The first 7 rows are patterns. Each new row is the sum of 2 different patterns, raised or lowered, with some noise. Before adding, each is slid sideways (what falls off one end comes back at the other) and multiplied by a number that may be negative. Names go in the order of the patterns.
In the rows, 100 means zero.
Known rows, each followed by the names of its patterns:
83, 99, 91, 104, 107, 103, 89, 102, 71, 101, 96, 106, 92, 100, 141, 123, 81, 129, 107, 112, 111, 80, 96, 114, 81, 88, 91, 95, 97, 112, 113, 107, 101, 97, 110, 125, 108, 99, 120	(6)
98, 89, 91, 128, 110, 135, 98, 108, 120, 94, 113, 84, 116, 97, 86, 117, 115, 84, 108, 105, 102, 95, 88, 98, 84, 77, 109, 72, 70, 72, 101, 82, 107, 124, 85, 99, 107, 97, 89	(4)
125, 113, 111, 93, 108, 108, 101, 114, 85, 101, 90, 87, 106, 96, 107, 99, 115, 104, 104, 123, 77, 74, 116, 87, 92, 105, 124, 100, 93, 111, 118, 81, 102, 89, 82, 101, 100, 99, 100	(3)
99, 87, 99, 101, 95, 104, 86, 130, 116, 102, 97, 92, 117, 105, 119, 107, 107, 110, 108, 91, 115, 81, 91, 93, 59, 87, 81, 117, 115, 116, 102, 92, 100, 75, 108, 90, 112, 123, 97	(5)
120, 89, 93, 103, 76, 117, 80, 92, 108, 97, 100, 85, 107, 117, 96, 103, 98, 80, 104, 81, 128, 101, 118, 87, 117, 120, 112, 108, 77, 69, 97, 111, 90, 114, 94, 91, 111, 124, 83	(2)
104, 74, 98, 80, 89, 111, 134, 97, 102, 85, 97, 97, 122, 97, 129, 115, 124, 104, 97, 116, 80, 104, 120, 102, 107, 108, 99, 103, 89, 90, 109, 116, 99, 106, 97, 100, 105, 103, 123	(0)
83, 108, 127, 92, 92, 79, 90, 89, 114, 95, 106, 111, 89, 109, 81, 125, 79, 74, 95, 92, 98, 109, 86, 119, 129, 108, 106, 126, 121, 88, 89, 99, 90, 115, 89, 86, 91, 114, 118	(1)

New rows. What belongs after each?
118, 116, 121, 123, 127, 108, 117, 83, 102, 101, 99, 119, 106, 75, 103, 112, 89, 120, 99, 113, 93, 84, 111, 98, 83, 117, 105, 100, 106, 128, 100, 64, 89, 126, 69, 99, 85, 93, 144	(6) (4)
96, 104, 86, 102, 69, 121, 77, 102, 76, 103, 112, 94, 114, 77, 61, 90, 97, 83, 108, 89, 96, 108, 107, 72, 110, 83, 92, 95, 75, 101, 64, 87, 118, 94, 112, 91, 93, 90, 93	(2) (0)
90, 105, 100, 119, 130, 108, 86, 121, 72, 92, 96, 54, 71, 93, 100, 118, 115, 100, 106, 89, 93, 111, 84, 112, 119, 105, 97, 77, 98, 96, 100, 114, 82, 136, 93, 99, 84, 97, 101	(5) (2)
112, 136, 164, 138, 169, 154, 138, 114, 144, 142, 163, 146, 165, 125, 147, 120, 137, 126, 116, 137, 143, 142, 137, 122, 135, 150, 141, 138, 152, 157, 156, 136, 134, 135, 132, 142, 146, 140, 138	(6) (0)
85, 66, 111, 94, 93, 102, 108, 100, 93, 100, 92, 90, 79, 109, 84, 56, 107, 87, 122, 83, 103, 96, 83, 63, 106, 75, 91, 101, 97, 121, 96, 103, 115, 85, 117, 127, 119, 107, 118	(4) (0)
108, 109, 54, 70, 74, 64, 88, 84, 79, 84, 85, 93, 117, 79, 110, 100, 75, 66, 72, 81, 90, 74, 94, 59, 95, 58, 82, 67, 83, 108, 48, 81, 90, 55, 73, 80, 100, 85, 75	(3) (0)
100, 100, 103, 88, 83, 97, 94, 104, 107, 103, 107, 104, 101, 107, 107, 99, 110, 91, 98, 96, 88, 100, 118, 96, 115, 91, 95, 79, 107, 97, 111, 123, 117, 73, 119, 88, 98, 92, 86	(6) (0)
26, 74, 33, 40, 44, 57, 38, 60, 75, 31, 48, 52, 58, 42, 50, 46, 39, 87, 63, 88, 60, 60, 76, 46, 65, 36, 65, 47, 28, 78, 83, 32, 69, 65, 54, 36, 47, 59, 37	(4) (3)
90, 74, 60, 110, 84, 89, 89, 88, 105, 100, 71, 97, 108, 110, 97, 97, 76, 79, 88, 92, 108, 88, 56, 84, 78, 69, 115, 115, 98, 89, 77, 87, 100, 106, 113, 112, 105, 104, 104	(6) (0)
139, 135, 93, 139, 102, 85, 90, 107, 94, 84, 111, 141, 117, 135, 109, 126, 129, 125, 99, 81, 123, 103, 90, 114, 117, 134, 116, 133, 99, 128, 121, 98, 128, 101, 134, 80, 134, 139, 104	(3) (1)
128, 132, 102, 122, 100, 125, 94, 90, 115, 122, 130, 146, 118, 105, 130, 104, 141, 129, 82, 97, 114, 92, 133, 151, 112, 137, 89, 130, 119, 129, 115, 144, 141, 129, 109, 117, 126, 101, 134	(2) (0)
98, 99, 95, 79, 41, 81, 87, 76, 75, 75, 62, 80, 66, 80, 66, 81, 78, 76, 113, 83, 65, 91, 64, 72, 73, 82, 94, 90, 70, 71, 58, 79, 78, 86, 74, 80, 89, 90, 87	(6) (0)
131, 114, 120, 80, 118, 130, 102, 142, 115, 126, 64, 138, 134, 130, 122, 119, 88, 128, 69, 76, 87, 108, 89, 81, 142, 119, 96, 120, 92, 115, 127, 125, 111, 104, 123, 90, 90, 119, 122	(0) (1)
145, 128, 129, 127, 116, 132, 124, 120, 144, 123, 166, 123, 137, 139, 126, 125, 118, 114, 146, 108, 134, 136, 129, 162, 150, 121, 171, 165, 162, 139, 152, 124, 108, 138, 135, 129, 132, 123, 130	(6) (4)
98, 106, 100, 103, 89, 118, 120, 133, 136, 129, 142, 95, 131, 94, 110, 101, 112, 106, 115, 113, 95, 103, 99, 94, 103, 128, 124, 98, 111, 116, 100, 127, 86, 106, 120, 106, 111, 97, 107	(5) (0)
78, 106, 69, 91, 82, 76, 89, 85, 80, 92, 98, 96, 89, 110, 87, 79, 95, 92, 86, 101, 119, 80, 80, 108, 93, 63, 87, 77, 69, 94, 92, 92, 90, 111, 108, 114, 82, 90, 108	(6) (3)
113, 120, 125, 122, 96, 91, 89, 103, 92, 76, 75, 53, 101, 95, 94, 116, 136, 88, 80, 75, 66, 92, 102, 105, 121, 101, 85, 96, 77, 121, 73, 77, 78, 115, 109, 110, 83, 108, 139	(5) (1)
63, 73, 74, 52, 127, 71, 109, 88, 89, 103, 62, 104, 80, 96, 83, 68, 80, 102, 46, 116, 90, 103, 65, 86, 101, 79, 72, 68, 25, 49, 65, 74, 76, 82, 98, 77, 107, 73, 97	(4) (2)
70, 87, 82, 75, 87, 95, 101, 129, 113, 92, 106, 100, 110, 94, 80, 78, 101, 89, 101, 89, 89, 121, 94, 101, 107, 106, 90, 90, 94, 89, 75, 106, 91, 96, 116, 85, 112, 64, 108	(2) (1)
103, 92, 117, 127, 102, 112, 99, 113, 81, 120, 134, 135, 119, 131, 113, 109, 120, 94, 103, 124, 81, 128, 121, 110, 107, 112, 138, 125, 127, 112, 127, 138, 123, 103, 142, 79, 101, 96, 77	(6) (5)
89, 80, 98, 95, 104, 110, 112, 81, 96, 100, 65, 81, 135, 84, 87, 87, 114, 92, 106, 101, 135, 86, 116, 87, 76, 107, 76, 98, 111, 115, 112, 109, 91, 104, 94, 87, 113, 94, 94	(3) (0)
104, 124, 101, 118, 95, 109, 118, 121, 72, 88, 78, 87, 126, 155, 107, 100, 98, 93, 106, 133, 97, 121, 132, 114, 119, 111, 119, 101, 103, 135, 113, 110, 113, 106, 116, 88, 86, 117, 121	(2) (0)
97, 63, 99, 81, 80, 107, 91, 110, 84, 103, 130, 72, 76, 106, 66, 90, 82, 137, 99, 105, 91, 124, 95, 106, 95, 59, 65, 88, 101, 84, 126, 99, 95, 98, 120, 84, 118, 89, 75	(3) (2)
78, 88, 96, 106, 81, 104, 69, 87, 74, 57, 91, 39, 69, 80, 87, 96, 80, 88, 91, 80, 69, 89, 62, 95, 86, 106, 84, 88, 73, 102, 97, 95, 86, 84, 69, 81, 92, 70, 104	(5) (2)
90, 99, 96, 112, 97, 106, 95, 70, 112, 75, 59, 88, 82, 98, 75, 93, 106, 77, 111, 93, 88, 111, 72, 123, 90, 111, 65, 106, 107, 79, 122, 96, 51, 103, 114, 83, 84, 88, 96	(3) (2)
82, 103, 83, 90, 102, 113, 51, 101, 78, 93, 102, 61, 98, 95, 57, 78, 73, 79, 85, 95, 103, 101, 78, 73, 98, 105, 94, 90, 96, 73, 73, 80, 111, 96, 106, 85, 78, 39, 93	(6) (0)
96, 99, 84, 122, 96, 102, 98, 120, 111, 76, 111, 121, 91, 104, 116, 118, 130, 113, 124, 143, 132, 116, 125, 104, 133, 156, 128, 102, 118, 120, 105, 111, 119, 125, 108, 118, 98, 115, 109	(4) (1)
83, 110, 98, 138, 134, 130, 141, 102, 126, 131, 117, 121, 112, 146, 135, 147, 136, 145, 140, 139, 157, 129, 143, 124, 142, 118, 130, 122, 126, 109, 97, 117, 113, 137, 129, 135, 115, 101, 132	(4) (5)
109, 112, 112, 126, 98, 159, 118, 66, 136, 117, 135, 118, 86, 108, 114, 99, 63, 86, 104, 107, 130, 101, 107, 90, 96, 112, 122, 107, 116, 111, 114, 115, 104, 154, 125, 129, 80, 95, 65	(6) (5)
